There are 10 hidden switches. A switch that is on adds its own fixed numbers to the row, and there is some noise. The rows also spread widely along 14 directions, which tell nothing about the answers.
Some rows, each with its switches (1 for on, 0 for off) after it:
[-28 -39  24 -44 -38 -18  18  -5  21 -14  31  17  48  -7  -7  60  23 -31
 -49 -14   7  -5 -76   5 -19  11  21  41 -60]	1 0 0 0 0 0 0 0 1 1
[-20  22  15 -33  -2  -4 -14 -38 -41 -46   3  32  24   8   4  25  20 -33
 -54   5 -41 -49  31  22   3 -17 -25   0   0]	1 0 0 0 1 0 0 0 1 1
[ -4 -16  -7 -21 -28 -20  11 -34  49  13  35  42   7   8 -37  -1   8 -27
  16   9  21 -59 -24  18  20  21 -38  15 -21]	0 0 0 0 0 0 0 1 0 1
[ 23 -48  17  31 -34  -5 -12  -1  -6 -11 -33  56 -37 -36 -32 -21  36 -15
  43 -52  -8 -63  62  42  35   2  19 -12  12]	0 1 0 0 0 0 0 1 0 1
[ -2 -19  27 -17 -37  41  -5 -64 -26  19  21 -21  35  21  30   5   1 -12
 -45 -22 -34  23   3 -22 -28 -40 -32  72 -12]	1 1 1 0 0 0 0 0 1 0
[ -5 -51  25  25  -3  61  -6 -12 -16  43  42   7 -39  30  41 -11   0  21
  17 -19 -27  -4 -13   9 -75 -13  31   9 -45]	1 1 0 1 0 1 1 0 1 0
[ -3   4 -14 -19  57 -24  47 -30  -2 -35  15  22  28 -12  -5  24  24   5
  22  34 -12 -52 -45   6 -38   0 -41 -41  28]	0 0 0 1 0 0 0 1 0 0
[-10  -5  28  11 -16   8  23   8   9 -13 -38   6 -15  -7 -46 -33  28   8
  23 -25 -13 -34  26  56  53   5   6 -16 -23]	0 1 0 1 1 0 0 0 0 1
[  2 -66  47   0 -58  17   5 -19  34  26  38  -1 -42  19 -14 -33  13   3
  40 -40  13   1 -26 -49 -22  26  46  51  -4]	1 0 1 1 1 0 0 0 1 1
[-28  37   3 -31  42 -24  18 -37 -20 -24  44   8  22  22  27  33  12 -38
 -29   5 -23  -6 -75 -17 -63 -25 -18  -5  24]	1 0 1 1 0 0 0 1 0 1
[  5  46  -9 -16  36  25  14   4 -23 -31 -56 -45  -8  -6 -43 -39  15   9
  16 -41 -51   6  46  39  32 -23  -9 -34  11]	0 0 0 1 1 1 0 0 1 1
[  4  33   2 -16  37  38   8  -9  28 -32 -10 -43  17  16 -47 -38  28  18
  22 -27 -19  46  -4 -14 -16 -26  26  -5  -2]	1 1 1 0 1 0 0 1 0 0
[-15  34 -13 -23  27 -11  37 -41  39  -8  39 -50  38  38 -29  15  15  -2
 -13  20  -6   1 -38 -28 -18  -8 -10  14  35]	0 0 1 1 0 0 1 0 1 1
[  4 -15  26  15  -1   8  28 -22  39   1   7  16   6 -13 -25 -51  60   5
  38   4   1 -41  -4  42  19   0 -19 -24   2]	0 0 0 1 0 1 0 1 0 1
[-11   4   8 -15   8  38  24  18  21   6  19 -28  27 -21  18  32   4  17
 -22 -31 -34  23 -47  52 -11 -24  -6  11 -62]	1 0 0 0 0 0 0 0 0 1
[ 20 -61  15 -16 -41  31   7  -2 -20  48 -12  53 -40 -33  36 -52  51 -13
  65 -52 -12 -23 -23  44   1 -27 -11 -11 -23]	1 1 0 0 0 0 1 0 1 1
[-26  54 -14 -21  58  29 -39  35  13 -24  11 -17   3  48   2  -2   7 -23
 -18 -19 -26  36 -18   7 -58 -36  59 -37 -32]	0 0 1 0 1 0 0 0 1 0
[ 16  -2  63  25   8  40   3 -52  26 -39  30 -43  40  19 -16 -47  49  34
 -17  -8 -26  32  17 -48 -30 -21  44  24  21]	0 0 1 0 1 0 0 1 1 1
[  8  30 -20 -11  36   4  -3 -31 -29   8  26   9  -5   4  46   7 -16 -22
 -11 -26 -44 -20 -20  12 -54 -53 -32 -26  16]	0 1 0 0 1 0 0 0 1 1
[  4  18  27  21  10   9   1 -32  24 -41  29 -37 -34  46 -43 -25   3  22
   5  -3 -21  12  33 -54 -18   0  67  16  55]	0 1 0 0 1 0 1 0 0 0
[ 35 -29   7   5 -39  26  19  -3  52   2  -3 -16 -12 -40 -27  -6  59  21
  38 -40  -7  -9  43  30  37  -4   4  30  30]	1 1 0 0 0 0 0 0 0 1
[ -1 -56  22   6   4  31  13  -8 -35   1 -53  16  44  -2 -51 -50  -5  -5
  35 -54   5  -4 -20   5 -15  -6  34  -9 -72]	1 1 0 1 1 0 1 0 1 1
[  1  24 -40 -39   9  22  15  31  46  -1   6 -61 -39   7 -62  39 -33  20
  19 -53 -27  34 -14   8  18  14  33  26 -30]	1 0 0 0 0 0 1 0 0 1
[ 19 -12   2 -11   6  32  42 -21  58  13  23 -40  53 -23 -11  -5  23  27
  15 -15  -1  14 -35  -1 -16 -27 -13  16   6]	1 0 1 1 0 0 1 0 0 0
[ -4 -57  30 -10  -2  42 -10 -15 -56   3  -7 -24  37  19  50 -13  75  -9
  13 -16 -13  36 -31 -39 -71 -21  25  40  30]	1 0 1 1 0 0 1 0 1 1
[-27  29 -23   8  57   5 -37   4 -50 -31  -6  29 -51  59   1  14   9 -11
  15  15 -38 -53  45  17 -55  -3  14 -47  20]	0 1 1 0 1 0 0 1 1 0
[  1  -9 -24 -46  39  20 -12  26 -54 -27 -27  -9  31 -11  30  39  83 -13
  -3 -16 -40   9 -18  27 -43 -26  -6 -19 -11]	0 0 1 0 0 1 0 0 1 1
[ 56  -4  18 -25   6  42  15 -55  60 -43  32 -32  75 -31 -31 -20  73  33
 -12 -11 -18  14  28 -31 -13 -31  11  14  41]	1 0 0 0 1 0 1 1 1 1
[-17  26 -28 -20  25  20  21 -14  -1  19  44 -40 -63  45  29  31 -16  21
  21   5 -40  10 -22  -1 -51  -7 -22  17  25]	1 1 0 0 0 0 0 0 1 0
[  9  11 -16   6  34   7 -37 -22 -48  -2 -14  34 -54  21 -14 -47 -13 -46
  54 -66 -22 -15  37 -27 -35 -24  26 -20  42]	1 0 1 1 0 0 0 0 1 1

New rows, each followed by its switches (1 for on, 0 for off):
[ 11  -6 -11 -10 -10 -18 -13   2  32 -24  -1   1   3  -7 -49   4  35 -39
   2 -46   7  -3  11  -8  -3  -5  54   7  22]	0 0 0 0 0 1 0 0 1 1
[ 16 -64 -18  10  -9  20  -8  -2  -3  10 -31  10  45 -15 -31   7  62 -14
  39 -32  19 -34  28  22 -11   1  -9  18  -4]	1 1 1 1 0 1 0 0 0 1
[ 15  35   6  -9 -10   0  13 -21  45 -42  35 -45 -14 -11 -32  50  20  19
 -50 -31 -45  -5  32   6   2 -15  36  18  42]	1 1 0 0 1 1 1 1 0 1
[-13   3 -26 -31  15 -27   6  -5  -5 -22  25  11 -14   3 -32  82 -40 -13
 -34 -23 -31 -37 -34   1 -26  11   8  -1 -36]	0 0 1 0 0 1 1 1 0 0
[ 47 -22 -16  20  42  64 -31 -33 -15  12 -21  22   4  13 -29 -97  38   1
  90 -32  -6  -2  59  -9 -25 -31   0 -23  -2]	0 1 0 0 0 0 0 0 1 1
[ 22  13 -44  12  22   1 -23  -2  24  -3  -5 -21  15  11 -22  23  38 -27
   9 -35   1 -17  55   2 -26 -26  18   4  66]	0 1 1 1 0 0 0 0 1 1
[-46   5  -9 -29   7 -18  32  -9  22  -8  12  10 -27  54 -56  15   0  10
  26  50   1 -53 -23  15  19  40 -14 -12 -37]	0 0 1 0 0 0 1 0 1 0
[ 47 -30  16 -32 -14  50  11 -31  43   0  25 -15  60 -38 -12 -31  29  11
   7 -46  -7  29 -25 -18 -10 -28  -8  32 -29]	1 0 0 0 1 0 0 0 0 1
[ 10   7 -25 -14  31   3 -12 -34 -49 -13 -44  31 -26   9 -68 -43 -28 -29
  58 -65 -23 -16  28 -21   6 -14  -1 -16 -15]	1 1 1 0 0 0 0 0 1 1
[  5 -18 -44 -18  30  -1  -2  42  -9   5 -32 -27 -32  -2 -23   8  -1 -16
  57 -73  -7  10 -26 -10 -65  -3  39 -20  24]	1 0 1 1 1 1 0 1 1 0
[ 17  25  12  -6   2  41 -32 -21 -48 -29 -39  -2  -2 -12  -6 -33  16  -9
 -12 -59 -60  -9  84  19  18 -48   9  -8  26]	1 0 1 0 1 0 1 0 1 1
[-14 -29 -32 -36   5  16  11  21 -26  -8 -41 -43  67   9 -10  44  78 -11
  -3  17  -5 -12  -6  44  -2   7 -32  18   5]	0 0 0 1 0 1 1 0 0 1
[ 16 -44  19 -16 -40   3  -8 -73  15  32  49  44 -35  40 -43 -55  13 -27
  44 -11  17 -29 -14 -59  -3  19 -16  37 -19]	0 1 1 1 0 1 0 0 0 1
[ -7   9  -1 -13  -7  10  -9 -32  59   7  56  -3 -27  63 -41 -32   9  -5
  33  25  15 -23  -2 -25  -3  26  -1  21   6]	0 0 0 0 1 0 0 0 0 1
[-19  28 -15  14  78  16 -13  20 -24 -25  16  -3 -25  36  17  21 -23  -3
  -1 -13 -42  -1 -10   4 -82 -23  63 -47   0]	0 0 0 1 0 0 1 0 1 0
[ 26 -14 -34 -76 -17   0 -12 -19   0 -16   7  25 -15   1 -28  23  63 -19
  14  -1 -18 -56  28   7   6  15 -28  -9  21]	0 0 0 1 1 1 1 1 1 1
[-24 -21   4 -14   8  -8  17 -34  -2 -43  13  24  52  18 -45  51  19  -2
 -31  36   1 -65   5   8 -18  24 -15   4 -33]	1 1 0 1 1 1 0 0 0 0
[-14  14 -18 -49  71  34  -4  26 -36 -37 -28 -45  32  34   5 -13  88 -10
  32   7 -19  57 -44  -2 -51  -9  10 -16  14]	0 0 0 1 0 0 0 1 0 1
[-32 -12  40  20  16  10  -5 -52 -43 -47  15  32  16  35 -14  14 -15  -6
 -37  20 -28 -49  40 -12 -31   8  12  11  -9]	1 0 0 1 0 0 0 0 1 0
[ 18   6 -48 -11  75 -25  11  18   2 -51   9  37  -6 -30 -52  67  -8  11
  20 -17 -27 -68 -10  27 -32  12  21 -69 -23]	0 0 0 0 0 1 1 1 0 1
[  9 -36  59 -15 -20  24  -1  -3 -42 -13  25  31 -65 -19  64  -2  51  19
   4 -24 -58 -23  -5   4 -26  -9  17 -10  -5]	0 0 1 1 1 0 0 0 1 1
[ 18  18   8 -24  -5  16 -28 -24  45  -8  56 -20  -8  21  -6  -8  13 -15
 -18 -37 -19  25  -6 -50 -37 -22  43  24  14]	0 0 1 0 1 0 0 0 1 1
[ 47 -44 -36  22  -5  25   4  11  33  49  -7   4 -28 -45 -12 -20   3   3
  75 -82   0 -27  13  33 -24 -18  13 -14  16]	1 0 0 0 0 1 1 1 1 1
[ -9  24 -18  12  16   9   2 -62  14  12  45  -2  54  21   3  46 -10 -15
 -39  10 -14 -49  18  16 -24 -29 -62  26   9]	1 1 1 1 0 0 0 0 0 1
[  7  20 -30 -25 -19  22  10  -7  75  35 -18 -55  57  10 -75 -44   0 -21
   3 -38  18  13  -6  33  44 -24 -12  11 -37]	0 0 0 0 1 1 1 0 1 1
[ -36  -26   65  -38  -22   45  -19   -8  -21  -41   22   18    4   41
  -15    6   31    6  -45    4  -32   10  -13    3  -16   26   46   30
 -104]	1 0 0 0 1 0 0 1 1 1
[ -3  -2 -31 -15  25   3  13  -3 -27  -3 -17 -13 -43  15 -28  -3  -5   4
  59 -34 -24 -10  -3 -13 -13   5   8  -1  26]	1 0 1 0 0 0 1 0 1 1
[  7   9  62  48  11  -8  49 -29 -13 -34  12  -3 -48 -50   2  -5 -35  33
 -10 -71 -65 -13   0  -4  -7 -29  46 -11  26]	1 0 1 1 0 0 0 0 1 1
[-19 -15 -22 -47  -2  31   5 -15 -38   2 -10 -49  66  20  15  61  55  -6
 -35  10 -26   2  -2  26 -20  -7 -59  49 -11]	1 0 1 1 0 1 0 0 1 1
[  5  -9 -17   0  57  26 -12 -39   8  -4  35  36   5  38 -32 -32   4  -6
  56   6   7 -26 -11 -27 -61   8   7 -20 -21]	1 0 0 0 0 0 0 1 1 1
[ -7 -19 -21 -83 -11  14  -6  21  -9  -9  16  -4 -37  30 -21  50  13   7
   8 -10 -28  -2 -33 -10  -7  38  -1  22 -73]	0 0 1 0 1 0 0 0 1 1
[  7   0  -1 -35  36  34 -30  -5 -28 -25  -5  25 -17  27 -31 -27  19  -3
  26 -23 -30 -10  11 -10 -27   3  19 -29 -49]	0 0 1 1 1 0 0 1 1 1
[-25   3   8 -29  17 -12  65   0 -23 -33 -40  -4   0 -28 -26  13  11  25
  18 -10 -35 -17 -35  33  25   2 -25 -19 -22]	1 0 1 0 0 0 0 0 1 0
[ 12 -33   5  28  24  75  -1  13  -7  35  36 -48 -12  17  49  36 -12  54
   4 -25 -47  19 -11  10 -75 -22  17  18 -46]	0 1 1 1 0 0 1 0 0 0
[ -4  17 -20 -33  26   7  -5 -13 -17 -20 -40 -16  33  20 -49 -29   8 -29
  14 -30 -11  21   4 -14   1 -24   1  -1  -5]	0 0 1 0 0 0 0 0 1 0
[-16 -42  -5 -16 -23   3  16 -14 -14  60 -23 -10  32  21 -10 -43   2 -38
  32 -38  18 -14 -72  13 -23 -12 -33   7 -34]	0 0 1 1 1 1 1 1 1 1
[  5 -37 -20 -37 -21 -46   0 -19 -43 -22 -12  14 -52  18 -65  32 -47 -23
  23 -50 -13 -37  -8 -67  -6  42  31  29  12]	0 0 1 0 1 0 1 0 1 1
[-42  27 -14  -2   6 -10  -1 -13 -59  29 -14   3  -9  31  36   6 -43 -43
 -16 -26 -33 -39 -21  40 -24 -37 -37  -8   7]	1 0 1 0 1 0 1 0 1 1
[ -7  40 -53 -21  38 -13   6 -33  15  36  47   3 -13  32  12   2  -9 -30
  30  11  -8 -40 -43  11 -31 -22 -73 -15  19]	0 0 1 0 0 1 0 0 0 1
[ 13   5  -6  -1  61  46  10 -35 -89   1   0  11 -54   3  67 -33  -1  28
  67  -8 -70 -11   0   0 -63 -30 -61 -24  43]	1 0 0 0 0 0 0 1 0 0
[ 12 -20  12 -24 -40  51 -20   1 -45  20 -33 -49 -47  10  22 -30  32   1
  23 -65 -46  30  41  -7   1 -19  12  46  42]	1 0 1 1 1 0 1 0 1 1
[ 15 -55  53   1 -22  23  17 -51 -39  -2 -24  40  41 -32  -1 -74  13 -13
  24 -45 -11 -17 -21  -6  -4 -25 -15   4 -31]	1 0 0 0 1 0 0 0 1 1
[ -5   1 -39 -51   6  23  15  34  -2  -3 -62 -25   8 -19 -57   9  12  -7
  29 -58 -18   9   6  61  38   2 -19   0 -41]	1 0 0 1 0 0 0 1 1 1
[ 34 -74  24   2   0  28  18   3  10   6 -24  43   4 -51 -17 -67  35  13
  84 -57  12 -17 -22 -10 -28 -11  30 -34 -25]	1 0 1 1 1 0 0 0 1 0
[-38 -19   4 -30 -21 -18  22 -27 -47   9  -8  34 -19  31  -5   6  -3 -10
  14  26 -18 -77 -23  28  18  22 -58  -5 -29]	0 0 1 0 1 0 1 0 1 1
[ 16 -42  59  25 -23  47  12 -34   4  35  63  31 -36 -21  56 -12  -7  18
  -5 -52 -40  -7 -26   9 -46 -32  20  14 -50]	1 1 0 1 0 0 0 0 1 1
[  7 -45   7 -59 -53  -9   4  13  28  15 -22  35   1 -27 -10 -36  54 -49
  30 -40  22 -17 -37  17  18  -7  -2  -5 -12]	0 0 0 1 1 0 0 0 1 0
[ 17   8 -21 -13  20   2   0 -30  15 -25  54  -3 -52  15 -48  55 -41  24
  -7 -21 -40 -51  31 -25 -37  25  27  -1   9]	1 0 0 1 1 1 1 1 1 1
[-11  38   4 -28  23  42 -20 -35 -17 -51 -10  -8  -4  56 -81 -24  -1  15
  -6  12 -41 -23  86  -2  31  16  11   1 -21]	1 0 0 1 1 0 1 0 1 1
[ 22 -43  38  44   5  46  -4  -2   2 -10  39  -7 -49  -9  30   8   0  56
  20 -36 -44 -10  22 -18 -73  -4  59   5  10]	1 0 1 0 1 0 0 1 1 0
[ 44  -8 -11   3  55  44  13 -56  45 -15  38  15  30  -8 -54 -33 -13  31
  44 -15  -6 -15  17 -37 -47 -10   1 -17 -14]	1 0 0 1 0 0 0 1 1 0
[-17  36 -15 -28 -29  22 -16   6   0  44  -9 -55 -23  25  31 -23  16 -48
 -10 -59 -26  31   0  37  -8 -43 -15  27  41]	1 0 0 1 1 1 0 0 1 1
[ 29 -43  -7  25  14  48 -20 -23  10  21  10 -21  63   5  10 -21  23   1
  28 -28   7   0  14 -19 -67 -26   2  23  12]	1 0 1 0 1 0 0 0 1 1
[ 27 -20 -52 -20  15  23  -6  -5  33  27  12  26  -7  -8 -20  -7   4  -4
  62 -25   5 -36  11   5 -26 -11 -13 -16   2]	1 0 1 0 0 0 1 0 1 0
[ 41   2 -18 -25 -14  15   3 -27  51  -3  20 -28  36 -32 -13   2  28 -11
  -3 -43  -6   2  18 -13  -8 -31  -5  24  47]	1 0 0 0 1 0 0 0 1 1
[  3 -16  31   1   6   6  23 -37 -56 -37 -12  53 -32 -28   2 -15  24  16
  31  -2 -48 -65  32  30  24   2 -42 -17   9]	1 0 0 0 0 0 0 0 0 1
[ -2 -56  29  -6  -6  23  -6  30 -41 -27  -3  -3 -61   6  -3  16  34  30
  27 -41 -38   2 -11 -22 -46  26  85   3 -20]	1 0 1 0 1 1 1 0 1 1
[ -9   6  16  11  22  40  -1 -54  -9 -11  21  -6  40  45 -12 -19   3  25
  -6  41 -27 -40  26  19  -6   3 -58   8 -32]	0 0 0 0 1 0 0 1 0 1
[-15 -20  17 -15  -9  22  -6  13 -19 -14 -26  -2  38  -9  32  -7  62 -20
 -12 -17 -14  -1  -6  43 -30 -29   8  -6   9]	1 0 0 0 1 0 0 1 1 0
[-25 -15 -18 -18 -26 -19 -20  21  -4 -15  35  19  -3   1   8 116 -12 -27
 -64 -14 -20 -67   0  46 -26  19   4  23 -37]	1 0 0 0 1 1 0 0 0 1
[-42 -26  -7 -17  -2  34 -12  36 -31  32 -17  -3 -17  42  15   2 -15 -10
  20 -21 -13  -1 -43  34 -41  -3  16  -4 -69]	1 0 1 0 1 0 1 0 1 0
[-37 -30 -20 -46  16 -18   4  20 -16 -11   0  17   5  32   2  38  53 -31
  21  18  15 -18 -56  -8 -54  17  25  -8  11]	1 0 1 1 0 0 1 0 1 0
[-11   7  14  28  11  28  14  19  44  -5  -7 -32 -11   6 -48 -18 -17  26
  18 -34 -16  14   3  23  14  -4  40   1 -42]	0 0 1 0 0 0 0 0 0 0
[ 20 -40  13 -38  -9  42   2  -6   9   9  32 -19  23  -8  33  20  67  11
   5 -14 -20  19 -42  -7 -38  -6 -14  32 -22]	0 0 1 1 0 0 0 1 0 1
[-23   7 -32 -13  59  -6  15 -28  -9 -23 -12  20  58  32 -43   8  32 -23
  23  28  14 -44  -7  11 -30   0 -24 -26  -2]	1 1 0 1 0 0 0 0 1 1
[ 31 -49  52  21 -16  17  -1 -56 -13 -26  -3  29  15 -13 -10 -81  78   0
  47 -28   3 -10  25 -52 -24 -23  35   5  52]	1 1 1 0 1 0 0 0 1 1
[ 15  30 -38 -76  33  -4  13   5  25 -24  32 -10 -54   8 -52  38 -13  13
  21 -39 -40  16 -47 -32 -13  12  29 -12 -34]	0 0 1 0 0 0 1 1 1 1
[-28  24 -15  17  67  45  -9 -30 -53   1   4  -5  12  59   2 -20 -26   5
  26  19 -32 -13   7  11 -43  -9 -40  -5 -23]	1 0 0 0 0 0 0 0 0 1
[-21 -77  43  10 -36  24  10 -28 -57  17 -19 -48  46  34  47 -18  38 -19
   5 -12   7  38 -46 -41 -69 -10   2  77  42]	1 1 0 1 1 0 0 0 0 0
[  2 -11 -35 -41   1 -16   4 -13 -28   2  -6  35 -40  -9 -41  34 -48 -21
  27 -53 -28 -40  -9  -1   5  14 -25   6 -42]	1 0 1 0 0 0 0 0 1 1
[ -7  37   3  37  36  17 -13  -2  16 -20   7 -33 -10  23  -8   7   0   0
 -16 -32 -33   7  40  12 -32 -34  40  -5  35]	0 1 1 1 0 0 0 1 0 0
[  8 -35 -33  18  -1   6  16  -6   2  47 -12   7 -52   4 -25 -31 -53  -5
  84 -50   6 -33  -2   0 -20   3  -4   0  16]	1 0 0 0 0 0 1 0 1 0
[ -7   1  11 -30  36  10  28   0  13 -23  31 -15  35 -15  13  32  24   4
 -19 -31 -28  32 -84  -6 -59 -25  29  -4 -36]	1 0 1 0 0 0 0 1 1 1
[  1  50 -64 -44  48  61 -55  27  12  -5  -2 -29   4  47  -9  -6  42 -20
  19   0 -17  15  45  35 -34 -26 -12 -18   1]	1 0 0 0 1 1 0 0 0 0
[ 17 -12  40  -6   4  57  -1 -39  43  29  65  25  -7   8  -4 -64 -12  13
  30 -33  -8   9 -51 -25 -35 -18   9  -2 -73]	1 0 1 1 1 0 0 0 0 1
[-34  19 -24   3  13  18 -21 -25 -48  18   7  -1 -13  57  25   4  -5 -24
   1  16 -28 -52  29  43 -30  -9 -53   1  11]	1 0 0 0 1 1 0 0 1 1
[  7  20 -13  16  30  22  39 -21  36 -14   7 -71  64 -10 -35  38  -4  24
 -20 -25 -21  16   9  13 -12 -23  -7  32  14]	1 1 0 1 0 0 0 0 0 1
[ 21 -39  24  22   1  25  37 -38  28  24  14  12  -1 -13 -26 -67 -15  26
  66 -32   6 -19 -34 -15 -18  -6  10 -12 -15]	1 0 0 0 1 0 1 0 1 1
